There are 5 ways to turn a row about zero (a turn may also mirror it). The second row of each pair is the first, turned, with some noise. The first 35 pairs use one turn. New pairs use 2 turns, one after the other, and a turn may come again.
Some pairs, each with its turns in order after it:
[ -4  15   5   2 -11   3]
[  8   6   2 -17  -3   4]  D

[-18  24  -9  -1   2  -5]
[  1  -8   3  12  15 -28]  V

[  3 -11   6 -24   1  10]
[-21 -19  -9 -12  -2   1]  A

[  8 -11 -12  -6   0 -20]
[  4 -17   9  16  -2   6]  D

[  9   6  23 -46  23  40]
[-17  10  41 -29  -3  43]  B

[ 51   6   2 -29  10   8]
[47 36  8 -1 -3  0]  W

[  9  -1  26 -18   4  24]
[  3   9  20 -11  -3  35]  B

[  3   1 -16  -1  -8 -28]
[  6  17  19 -14 -12  -9]  A

[-12   5  15   7   4  17]
[ 21   5  -4   3  -7 -12]  V

[ -9 -15 -10  13 -38  47]
[ 48 -40 -10  -9  -3  19]  V

[-12  -6 -18  18  -4  30]
[-27 -13 -16  26  -5  14]  B

[-18  19  11  -4  -9   6]
[-9 -7 16 23  0  5]  A

[-22  35 -13   0   1  -3]
[  3 -29  -9 -14 -18  21]  W

[ -7  15 -15   7  14   5]
[ 12 -10 -19  -7   4  -1]  D

[50  3  1 12  2 -5]
[ 26  26 -14  27  -7 -14]  W

[-18  32  23   6 -16  -2]
[-12  -8 -25  -4   5  35]  W

[  7   7 -40 -25 -14   4]
[-20 -44  13   8  -3   2]  V

[-44  14  -5  15 -20  12]
[ 19  25 -27 -20 -15  26]  D

[-15   4  51 -26  -2  10]
[  6  58  19   3  11 -20]  D

[ -4 -21 -28   6   6  -8]
[ -9 -22 -17  17  -6  16]  D

[ -3   0  15 -22  20  14]
[  2  12   6  19 -29  -4]  V

[ -5  -1 -35  12   3  -4]
[ -1 -16   4  -4 -26 -22]  W

[ -6 -16   0 -39   8   9]
[  8   9  32 -22  10   5]  W

[-16  17  30 -13  27 -14]
[  6   3   7 -39  30   3]  B

[-22   8  46 -27   6  24]
[ -5  26   8 -24  27  45]  B

[ 19  13  18   3 -12 -15]
[ 11  -4  30 -11  -9  -9]  D

[-22   1 -20  19   8 -27]
[ 23  20  26 -10  17   6]  A

[-14  -2  51  15   7   4]
[ 24   0 -12  -6  35  31]  B

[-15   4   6  -3  -5   1]
[ 8  1 -5 15 10 -2]  V

[-11  -6 -10  11  43  -8]
[ 11  20  -6 -13  38  12]  A

[  9  -9 -17   1 -13  30]
[ 13 -29  -1 -12 -14   7]  V

[ 14 -10  27 -16  -5  11]
[-13 -23 -17   3  -3 -16]  A

[-3  2  9  3 -6 11]
[ 2  3 -7  1  3 15]  B

[ -9  51   1 -28  15  -6]
[ 35 -19   3 -10 -15  45]  W

[26 -9 11 -5 -4 51]
[ -7 -27 -48   9 -14  14]  A

New pairs, each followed by its turns in order:
[ 21 -29   6 -12 -17   1]
[  5 -21   6  22  31  -3]  D A

[  7 -22  -9 -51  13  -1]
[ 29  14   9 -36   5  29]  W B

[-22 -51 -12 -43 -51  33]
[ 57 -33 -49 -13 -30  34]  V A

[-16 -15  -7 -26  -8   3]
[-14 -26 -13  -7  -3  17]  D B

[ -9  15  -5  22   8 -29]
[ 34 -20   3  -1 -11   5]  W A

[-24  -1  13   2  -2   0]
[ -9  -3   7 -23   2 -14]  V V

[  3 -51  -8 -18 -27 -29]
[  5  -9 -39  52  -8  18]  B W

[ -6 -16  -5   7   4 -23]
[-19   5  -8  -3   1 -14]  A A

[-1 38 -2 30 27 11]
[  2  19  23  30 -17  35]  V W

[ 2 -7  3 51  8 -9]
[-24 -10 -24 -37 -16  14]  B V

[  2  25  36 -12  -4 -16]
[ 38   9  -4 -28 -10   1]  D B

[ -9 -20   4   4 -12 -40]
[ 10   2  36  22  -3 -12]  A D

[-8  1 -2  6 15 29]
[ -7  27   2   5 -23   0]  V W

[ 16 -20  -5   3  14   1]
[ 15   4  16 -12 -18  -2]  A W

[-22  -7 -18 -11   1  -3]
[  8  -6 -16  -8  -2 -20]  D W

[ 7 -4 17  2 16 -2]
[ -2   8 -12 -16  -6   0]  V B

[ -8 -40 -19 -13  -7  -2]
[-22 -20 -24  16  14  18]  D B

[15  3 24 31 -3 -5]
[ 20 -23 -11   2 -12 -26]  A B

[-14 -48 -16   1 -25  25]
[  1 -21  14  19  10  49]  D A

[33 37  1 14  3  4]
[ -6 -21 -36  -1 -32   4]  A W

[  3   4  13   4 -11   3]
[10 12  8 -2  5 -5]  D D

[ 10 -19  26  21   4  -7]
[ -5   7   9 -31 -20  12]  B V

[-6 19 18 -2  5  6]
[ 15   3  11 -19   2   0]  B W

[-16  24   2   8  14  51]
[ 32 -12 -24  13   9  39]  A A

[ 1  4 34 12 13  6]
[ 13  20 -12 -21   4 -26]  D B

[  4 -12  -3 -33   7  13]
[ 10  12  22   2  18 -23]  W D

[ 11 -19   7  43  16  -2]
[ 25   6  17 -27 -22  22]  V W

[  3   2   5  51 -13 -10]
[-31  30   5 -23 -11  13]  D W

[ 3 -7 11 19 12  4]
[-17  -1   2 -16  -7  -4]  A V

[-12 -14 -20 -31   7 -14]
[  6   8   4  40 -14   6]  A V

[-51  10 -21 -12  10  14]
[ -6   0 -31  31   1 -40]  B V

[ -3  31 -30 -40   2  10]
[-13  11  39 -10  40   8]  W D

[ -5  50 -22  -7  -6   6]
[ 40  27  26   1   2 -13]  D W

[  1 -20   8  -6   5  21]
[ 17 -13  16  12   5  13]  W W

[-10 -24  12  -6   7   7]
[  6 -17  13  12  18   9]  W W

[ 7 15  8  0 -7 18]
[-12  11  -6 -10  -8  18]  W A

[-15   2  -3   0 -17 -11]
[ -1  -8  -2   9   2 -20]  A A

[-15 -21  18 -42  13 -11]
[-29   7 -12  28  33 -14]  B A

[-2 16  1  0 16 -9]
[  6  13  -4 -13 -12 -11]  D A

[-9 -7 14 19 51  3]
[  0  -5  16  42  18 -34]  W W

[  3  37 -10  46 -17  25]
[ -9 -61 -23 -10   1  15]  B V

[ -5 -19  47  -1  -5  26]
[-21   4 -17 -33  23 -30]  B D

[ -7 -12 -15 -19 -27  16]
[  1   5  14 -22  -7  36]  W W

[  1  51 -36  11  51 -10]
[ 29  -5  37  -2  -5 -71]  A V

[-23 -21  -4  11  -4 -11]
[-16   0  22  10  10 -20]  A D

[ -2   4 -13 -27 -45  28]
[-22  16 -52 -13 -11   9]  B B

[ -2  13 -38   3  16  12]
[ 12 -24  32 -15   7  -3]  B A

[ -9 -33 -51   8   3  12]
[ 23  14  38  38 -18  18]  W D

[ 42  51 -17  -2  10  -1]
[ 22  40 -28  -6 -29 -26]  W W

[ 13 -14  -7  -4   5   1]
[17  2 -7  4  5  6]  B B

[ 44 -14 -51  51  -2   6]
[ -4 -50  64 -22   1  11]  A V

[ 16   0 -16  32  13 -13]
[25  9 -1 23 24  7]  V D

[12 22 -5  2 30 34]
[-7  8 16 12 30 34]  V V

[-12   4  -6   3  -3 -24]
[-24   4   1  -2   5  -8]  B V

